All rows are made from the same 11 directions, up to rounding. Whole rows:
[[  7   9  -2   0 -10 -12   2   4  10   7  -6   8  -4   3 -13   5   3]
 [ -4 -15 -15 -15   4   0  17  37   6 -22  -4   1  -6   4 -11  -4  -6]
 [  7  16   6  -1  18  -2  -8 -12  -1   4   1 -11   7  -5   3  -5  11]
 [  6   9  -2   7 -24 -22  -2  -8   8  19   3   1 -18   0  -9  -2 -14]
 [ 19  -7   8 -18   5   0  -8 -11  12   2   0   5  16  -1 -25  -1   1]
 [-14 -12  -7   9  -8  10   3  11  -5 -18  16  -7   0  -4  25 -12 -12]
 [  4  21   3   1 -12   1 -10 -10  10   7   5 -10   9  -3  14   0   5]
 [ -5  11  -5   1  23 -10   6   1 -18   0   3  -7 -30  -3 -11  -3   0]
 [ -1   6   0  -3 -10   0   2   8   9   0  -3   3   2   0   8  -4   4]
 [  1   0   6  -7   6  13 -10 -15  -7   2   2  -7   9  -3   6   4   4]
 [ -1   2  -6  11  -8 -15   0 -18   0  15   4   5  -9   3 -15  -1  -4]
 [ -2   7  24   1   2   3   5 -11  -2  12 -12  33  -6   2  -5  -1  14]
 [  1  -4   8  11  16   1   9 -15   8  12  -9  -9  14   7 -13   1 -14]]

The start of a row, then its end:
[ -8 -10  12  -9 -15  13   5  -2  -5  13 -15  13 -10   8]  [-3 17 -9]
[-15  12 -12   0  -2  16  11   7   2  -5  -6  -1   9  11]  [-1 18 11]
[  3   5  18 -25   6  16  -8   0 -12 -13  13  10 -16 -10]  [ 0 -5  3]
[ -7  -6   4  -1   2   6   1   1  -3   3   0 -20  -4  -4]  [ 22 -12 -16]
[  2   9   5 -15  -3   7  -3  -7   0   2   5  -3  -8  -1]  [-8  4 -4]
[-19   6   3  27   0  -2  17  12  -5   1  -4  -2 -13   3]  [ 25  -6 -12]
[-3  8 -5 13 -2 -8  1 -8  1  8  0  2  0  3]  [-2  0  4]
[-4  1 20  4 -5 20  6  4 -1 -7  3  6 -1  3]  [  6  13 -17]
[  6   8  -3   1  -3 -10  -8   0   0  -3   5  12   1  -5]  [ 2 -7 20]
[ -7 -17  -4  26   2   2   3 -10  -5 -11  16  10  11   2]  [-3 -3 -8]
[ 1 -4  2 -3  3  2 -3 -8 -3 -1  5  5  1 -2]  [-5 -3  2]
[ 3  5 11 13 -6  0  0 -2  8  0  6 -2  4 -2]  [ 10  -4 -12]
[ 13   2   0 -16   9  11 -11   5   4 -18   7  -3  19  -4]  [-5  5 13]
[ -4  -8  -2   8  -1  -8  -6  -1 -11   4  -1  -3  -7  -6]  [ 21 -12   2]
[ 14 -20   4  -6 -22  -6 -19 -16 -11  15  -2  11 -10   0]  [-16  23  -8]
[ -1   4  13  -1   0   5  -3 -17   7   4   4  18  12  -2]  [  1 -16  13]
[ -8   9 -17  -6 -15  -2   4  -5  11  16  -7 -15   1   8]  [-3  6 -3]
[  5   2  22   5   1   1   0 -15   7   9  -3  21   8  -1]  [-4 -8  4]
[-15  -9  -1  -3   7  17  -4 -16 -14   2   1  -2   7  -1]  [15 -4 10]
[-11   5 -14  -4 -21   1   8  -3  18   5   2   9   8   8]  [-6 -7  6]
[ -5  -3 -15   8 -18  -8   2  -8  10  10   3  -4   5   6]  [-5 -1 -7]
[ 11 -13  14   4  16   3   5  24  -4 -17  -5  -4  -2  -2]  [  1   8 -17]
[ -9   8   5   8  -7   0   2 -13  -3  10  -1  13  -7   3]  [ 2 -1  5]
[  7  -2  11   0  -5   1  -2   1   5   7 -13  10   8   2]  [1 8 4]
[  9  21  13  24  -5 -19  -3  -7   8  -2  14  27  -2  -7]  [  1 -18  13]
[-3 -7 -9 -1 -5  0 -3  0 -1 -2  2 -4  4 -1]  [ 6 -3  1]
[-10   8  13  19  -3  16   6   4  -7  -3  -4  -1   0   5]  [18 19 -9]
[  3  17   8  10   4  14  -2  -4   7 -13  18 -17  12  -2]  [  7   5 -14]
[  3 -15 -12   6  12 -13  -7  -5 -15  -2   7  -8  -7  -6]  [-3 -6 -1]
[  0   3  -1  19  -1 -20   4   5  -9   5  -7  18 -18   1]  [-3  3  8]
[ -9  -1 -25   7 -13 -13  -1  -6   3  14  -5  -9   4   5]  [ 6 -3  8]
[ -5   4   3   3  12   0   4   4  -5  -2 -11  18   4   1]  [ 4 -4 26]
[  2 -12  -9 -27 -17   7 -14 -10   1   4   6  -6   3  -4]  [-1 -3  2]
[-6  1 -5 -2 -5 -6  2  1  2  4 -2  6 -4 -2]  [  8 -15  10]
[-24   1 -22  12   3  -3   6 -16  -7   3  12  -3  -1   1]  [  8 -21  10]
[-12   2  -7  13  -3  -8   5   6 -15  -3   6   4 -25  -1]  [ 7 -2 -3]
[-18   9   3 -16 -10  14   5  -4 -13  -9  18  23 -29  -1]  [-8 -5  3]
[ 2 -6  2  4  7  9  5  1  5 -1 -8 -5 16  7]  [-8 15 -7]
[  0  12  -5   4 -18   3 -13  -6  -4   7   3 -20  -1  -1]  [18 17 -4]
[  3 -12 -21  -5 -34   3 -21 -15   2   0  16  -4  14   0]  [ 1 12  1]
[-11  -2   0 -10  16  13  13   6   8  -8   2 -16   6   0]  [  6 -20 -10]
[  1  -1   8  19   5   6  -2   4  -6  -5  -1 -15   7  -1]  [ 20  11 -13]
[  6  23  13  12   2   4  -4  -5   5   8 -13   4  17   3]  [ 9 15 18]
[  8 -17  -1 -12   6 -11  -2   6  -2   1  -8  12  -5  -3]  [-12  -8   7]
[  4  -3   6 -12  13   5 -11 -16  -1   2  10 -16   7  -9]  [  8 -20  -2]
[ -5  14 -15   3   7   4  -1  -6   1   4  -4 -21  15   5]  [ 3 12 10]
[-15 -11 -14   2  -3   4  -2 -13 -11   2   3   8   2   3]  [ 1 -2 12]
[ 23  -8  16 -21  -9   6 -19  14   2 -16   6   9   6 -12]  [8 2 5]
[ -1  18  17  12  -2   9   0 -16   2  11   2 -11   0   3]  [  4  13 -17]
[  1  10 -10 -27   7   1   5  10  19  -8   1  -2  11  -2]  [ -8 -22  18]
[ -1   5  15 -13 -18  11   0  -8   6   6  -5  34   0   5]  [-13   8  13]
[ 14  11  19 -18  16  -1  -4 -10   5  10  -3 -14  -6  -6]  [-9 -8 -9]
[  4 -29  -7  -2  13 -19   0  10  -1   7 -16  -5   3  -6]  [ 12 -26   4]
[  2  14  16 -22   3  12   3  -4  -2  -4   9  11 -19  -1]  [-23   5  -6]
[ 3 -1 -2 12  1 -9 -2 -8 -8  6  1 -4 -9  1]  [ -9  11 -10]
[-3 13  7  5  3  2  3 -9 -2  6 -2  9 -4  3]  [-5  5  5]
[ -4  -6 -10  -8  14   4   7  -8   4   1   0 -12   8   5]  [-18  -2  -6]
[  5  -1   0  17  -3 -15   8   6  21  11 -12 -11  15   3]  [  9 -12 -11]
[  3  20   2  -2  -3  -5   3   5   6  -4  10  -3 -14  -2]  [-7 -3 -7]
[ 10  -5   9  21  20 -15  -4  -7   0   9  -6 -20  10  -6]  [ 17 -15  -9]
[ 14 -12  -6 -24  -4 -11  -9  13  -2   1 -10   0 -10  -6]  [-5 -1  7]
[  1  -5   3   0  -8  20  -5  11 -10 -12   3 -12  -1   2]  [  7  32 -18]
[ -2   6  -4 -14 -14  11  -8  -5  -4  -4  15  -8  -9  -2]  [ 0  8 -7]
[-20  26  16   2  20  15  22  12  -8  -2 -13   8 -18   5]  [9 1 8]
[ -2 -18  -2 -21  -1   3   2  15   1  -5  -2 -10  -6  -5]  [ 10 -16 -11]
